The first 8 rows are patterns. Each new row is the sum of 2 different patterns, raised or lowered, with some noise. Before adding, each is slid sideways (what falls off one end comes back at the other), maybe read backwards, and multiplied by a number that may be negative. Names go in the order of the patterns.
In the rows, 128 means zero.
Known rows, each followed by the names of its patterns:
[179 110 132 133 120  89 157 139 124 175 125 156 143 135 144 133 115 123
  94 149 114 180 130 126 156 132  73 145 122 138]
K302
[136 156 125 123 140 140 161 139 131 144 130  94  97 130 183 127 129 142
 132 136 127 122  88 120 137 121 144 116 120 174]
K225
[107 125 138 142 125 120 134 143 127 146 140 137 103 130 139 128  95 117
 122 122 155 126 129 133 144 128 145 107 149 147]
K175
[117 132 120 107  94 120 125 130 123 170 158 129  73 141 137 118 119 118
 147 134 111 135 122 152 181 156 159 122 116 128]
K582
[109 123 100  80 100 137 133 139 115 146 183 146 119 130 120 111 142 115
 131 127 127 141 114 176 147  97 123 116 156 140]
K612
[124 116 118 119 101 139 140 149 140 131 130 127  73 123 134 145 141 113
 134 116 131 135 118 135 109 131  73 128 132  90]
K616
[134 161 133 142 132 139 118 145 104 146 125 122 114 148 130 122 133 126
 154 126 145 171 130 132 157 103 120 122 140 146]
K738
[151 155 127 158 116 138 130 131 150 145 128  99  82 146 147 143 180 121
 148 182 170 172 111 140 162 110 127 118 126 130]
K165

New rows, each followed by the names of its patterns:
[181 134 161 177 115 131 141 165 122 195 140 104 143  76 153 176 147 154
 192 137 171 137 142 131 149 159 120 142 165 176]
K302 K582
[ 77  79  68  96  99  87 134 111 102 139 117  45  73 107 103 133 106 108
 115 111  70 105 106 127 133 102  91 103  95  99]
K302 K225
[ 83 110 138 124 157 142  95 111 105 115 109 118 115 126 105  88 125 126
 115 114 121 138  99 105 136  85  85  82 132 118]
K175 K165
[135  85  79 128 149 106  94 155 119 111  96 146 174 118 173 132 118 137
 101 150 117  78 123  96 145 183 134 105 111 128]
K225 K612
[175 184 154 157 136 191 183 148 195 150 167 152 153 161 146 159 150 163
 159 182 162 148 189 155 158 137 115 121 140 139]
K612 K616
[151 124  83 142 136 122 138 177 114 112 133  92 153 103 110 144 112 129
 138 136 159 118 129  94 134 148 133 133 173 119]
K302 K175
[112 159  80 125 147 114  58 144 120 107 131  70 117 118  96 121 124  86
  99  51 139 127 140 117  97 134 113  44 135  91]
K302 K612
[108 102 102  79 135 137 103 159 150 169 166 119 160 130 135 124  89  91
 121 134 136 125 117 150 117 132 111 137 154 125]
K612 K165
[140 173 139 127 129 128 114  91 150 166 175 129 153 172 143 119 132 135
 131 146 138 134 137 158 165 168 186 153 129 122]
K582 K612
[118 140 151  86 115 127  97 132 114 116 121 145 122 115 107 149 115 133
  92 142 140 118 119 160 131 132 152  84 134 134]
K302 K225
[116  94 127 118  66 117  79 112 131  94  90  73  70  91 109  96 115  78
 110 142 141 104 102  97 119 122  94 114  80 103]
K175 K612
[126 147 135 126 115 122 148 139 145 122  95 159 140 152 138 139 147 148
 137 139 131 135 132  92 115 135 140 132 126 146]
K225 K616
[128 127 117 137 110 131 144 103 120 132 122 132 139 123 136 131 127 130
 138 126 146 118 136 134 125 131 129 116 115 122]
K175 K738
[164 153 118 157 145 134 151 145 176 152 167 146 137 144 133 147 165 130
 152 140 152 174 143 141 158 144 159 136 155 161]
K225 K616
[115 141  97 142 129 114  89 140 125 108  99 134 129 109 135 127 144  94
 131 163 115  93 131  92 102 134 125 135 129 158]
K175 K738
[ 82 110 145 158 178 116 123 119  90 101 105 118 151 115 132 105 139 169
 107 133 174 133 176 125 141 112 122 126 124 149]
K225 K616
[112 111 100 120 148 114 111 120 117  99  95  90  94  85  89 105 120 115
 107  96 121 144 100 124  91 119 116  90 114 109]
K175 K612
[ 85  80 115 118 113 107 143 104 154 101 102 109 108 127 121  88 122  92
 143 112 112 123  59  99 112 104 104 172 138 105]
K302 K225
[134 164 147 154 150 171 162 166 156 141 170 164 164 147  99 155 159 160
 163 179 160 164 165 155 130 129 146 138 158 155]
K225 K616
[ 76 125 108 127  93 110 130 129  89 117 109 125 146 115 135 100  83 117
  98  98 124 102 100 104 102 113  86 140 124 112]
K582 K738
[ 93 108  94 103 171 115 104 122 147 124 157 117 164 123 116 129 117 144
 103  75 138  81 131 115 107 165 118 138 130 138]
K302 K612
[139 152 132 130 134 155 167 160 145 154 139 105  85 132 183 145 146 144
 144 136 134 133  99 132 129 132 119 123 133 156]
K225 K616
[158 122 140 129 123 114 104 127 122 148 129 137 121 160 120 141 127 157
 131 123 139 138 143 109 132 126 115 131 139 118]
K175 K738
[159 150 159 150 193 167 146 147 131 163 158 129 144 127 164 168 144 148
 113 155 163 126 153 196 194 151  95 160 158 138]
K225 K175
[154 132 160 163 132 171 187 147 156 168 126 138 154 148 184 156 129 141
 147 126 191 141 167 153 157 137 138 135 161 143]
K302 K616
[108  69 121 121  54 124 120  90 192 164 141 106  97 129 104 122 126 100
 124 118  98 153 121 148 140 166  94 122 155  93]
K738 K165
[156 141 104 156 141 129 128 140 184 145 127 143 133 141 169 148 172 145
 138 149 136 165 128 124 146 135 150 142 141 160]
K582 K616
[151 152 120 170 133 145 171 126 145 156 147 195 136 179 168 112 134 152
 129 139 162 161 133 149  81 159 168 132 146 181]
K302 K738
[ 77  87  69  75  91  72  92 105  94 110  76 110  68  79  83  87  81 129
  75  92  97  60  91  96  93 102 139  73  75  94]
K302 K175
[ 67 101  68  46 134  80  99  71  73 114 119 132 174 106 110  49  90 116
  58  51 142  94 106  98  66 109 113  98 110 142]
K302 K612
[ 87 131 124 128 149 122 153 159 173 148 159 130 160 116 126 139 165 165
 130 137 138 157 149 149 163 132 124  96 154 140]
K175 K616
[152 157 149 157 154 154 170 151 159 157 156 156 166 163 158 154 156 164
 150 111 153 152 163 202 160 169 188 151 179 149]
K225 K582
[136 141  82 112 105 124 132 148 137 129 141 125 160 165 139 136  91 134
 115 126 143 176 135 142 111 133 129 118 130 117]
K582 K616
[145 130 132 106 138 104  96 119 122 122 118 131  82 131 130 101 119 112
 129  90  97 157 137 147 118 116 139 128 106 151]
K612 K616
[160 146 149 171 135 152 124 108 164 141 164 144 131 156 121 138 124  73
 129 134 147 139 158 128 156 172 145 108 115 130]
K225 K738
[157 140 120 131 104 116 140 128 113 151 139 146 112 143 144 121 133 167
 158 132  84 153 157 106 150 136 154 142 159 141]
K225 K175
[132 105 108 162 119 118 142 129 104 167 122 105 140 146 174 115 107 155
 142 102 142  69  99 118 140 138 149 118 146 119]
K738 K165
[136 196 196 126 129 141  79 145 132  93 135 105 148 137 115 136 153 150
 162 147 130 117 141 115 155 130 147 120 133 128]
K302 K165
[135 134 116 134 149 119 170 132  95 135 131  94 146 131 159 161 142 134
 131 139 112 115 148 100 144 116 117 167 119 133]
K302 K738
[ 81 113  43  99  91  41  62  53  84  79  65 120 103 119 101  95 114  72
  73  47 107 101  92  96  97  93 106 115 139  97]
K225 K165
[137 187 170 108 180 149 166 168  95 147 152 111 130 191 146 170 114 157
 177 166 162 155 156 160 158 170 152 154 167 134]
K302 K612
[127 103 130  98  52 120 123 123 117 104 124  99 107 123  92 111  87 133
  59 107 117  96 117 107 109  94  92 126 123 126]
K175 K616
[155 130 136 142 125 156 132 185 163 118 140 135 132 149 135 152 128 104
 126 144 144 155 128 162 170 160 110 143 142 105]
K612 K616
[137  78 101 113  99  95 131 109 103 115  74 138 141  99 111 149 105 100
  46  86  96 102 124 128 114 122  89 155 134 106]
K302 K612
[147 153 154 163 135 152 130 169 149 128 164 134 148 141 143 163 161 152
 162 161 160 174 130 146 153 176 156 138 143 146]
K175 K616
[135 131 137 143  94 128 143 163 185 147 122 121 115 144 140 126 156 150
 146 105  95 139 150 169 131 138 137 153 113 119]
K225 K582
[110 135  97  95 111  95  90 148  72 110 108  83 159 108  85  91 123  51
 110 134  93 159  91  96 142 104  71 125  93 147]
K302 K612
[179 133 134 116 112 152 133 154 129 123 176 126 130 101 176 132 129 166
 158 154 149 139 160 123 133 120  97 109  93 118]
K582 K616
[105 130 165 151 122 118 124 130 120 124 129 103 132 133 116 129 134 165
 142 152 110 108 148  96  97  77 118 126 107 108]
K175 K165
[138 189 152 155 133 143 147 156 145 178 132 165 139 132 142 132 175 152
 159 158 153 154 136 119 122 137 157 130 128 130]
K738 K165
[122 109  60  71 140 140 116 140 103 120 140 137 134  96 117 117  93  82
 103 115 104 133 122 109 156 101 117 107 111 117]
K225 K165
[ 69 114  78 119 112  97 103  93  99  89  71 115 145 141 132  62 119 136
 120 126  94 115 130 127 109  98 113  97 126 132]
K225 K165
[ 56  59  97 125  93 103 106  83  88  85  96 101  85 100  58  85 130 111
 130  86  86 113  93 115 131 105  85  88  97 118]
K582 K612
[113 146  93  72 114 105 113 113 108 104  78  89  80 137  87  99  84 101
  52  58  98  94 149  75 110 106  77  74 115 117]
K302 K616
[195 191 169 175  96 148 181 158 158 212 130 175 116 141 144 163 178 167
 180 165 141 210 133 146 157 114 156 135 156 131]
K302 K165
[128 188 139 121  87 154 138 148 161 193 191 130 147 160 116 144 159 100
 127  98 135 150 129 180 151 140 146 183 147 152]
K582 K738
[141 146 117 160 117 181 143  90 155 124 144 122 128 157 152 156 157  78
 136  69 151 160 119 148 202 139 171 167 100 163]
K302 K582
[107  57  34  65 100 110 105 129 126 123 125 135 132 102 118  96 129  68
  87 114 158  94 112 149 156 113  91 102  96 111]
K582 K165
[124 151 175 164 196 161 152 142 163 178 187 182 155 157 160 198 154 118
 158 159 170 173 149 150 153 164 171 156 147 152]
K225 K612
[131 121 130 124 103 126 103 103 123 100 132 129 102 151 130 114 114 118
 102 114 125 130 167 119 117 122 119  89 128 118]
K302 K738
[136 115  98  93  91  98  84  69 107  74 101  95  80 133  86  95 104 111
  38  83  97  83 160  95  81 104 109  58 120  67]
K302 K175
[175 168 151 189 178 179 183 158 176 164 217 143 147 158 155 156 147 132
 160 148 159 167 190 148 142 222 156 134 121 161]
K225 K175
[109 118 132 140 143 105  78 118 123 122 122 154  95 116 126 116 119  89
 112 106 129 137 110 148  97 131 100 136 108  67]
K612 K616
[160 167 182 155 166 135 167 166 124 123 119 133 163 125 153 138 145 192
 187 148 137 156 149 154 148 163 142 159 125 150]
K175 K165
[172 145 153 126 106 130 128 144 134 103 107 103 142 150 125 173 152 150
 135 150 143 119 132 125 147 144  86 143 160 182]
K225 K582
[ 80 136 101 113  95  47  95  92 123 110  87 102 105 102 116  86 130 109
  68  69  87 128  79 120 109  80 130 123 121  77]
K225 K165
[154 173 190 135 143 156 167 168 131 177 152 161 158 162 178 194 168 159
 172 158 148 145 136 124 167 141 177 185 150 154]
K175 K612
[ 91  98  64  75 102 108 104 108 102 110 126 107 138  81 111 108  84  92
  91  74  97  97 103 100 117 106  79  91  95  78]
K738 K165
[149 180 108 167 156 168 161 138 157 134  83 136 143 174 197 141 142 151
 148 160 113 110 101 142  84 158 173  93 139 112]
K612 K616
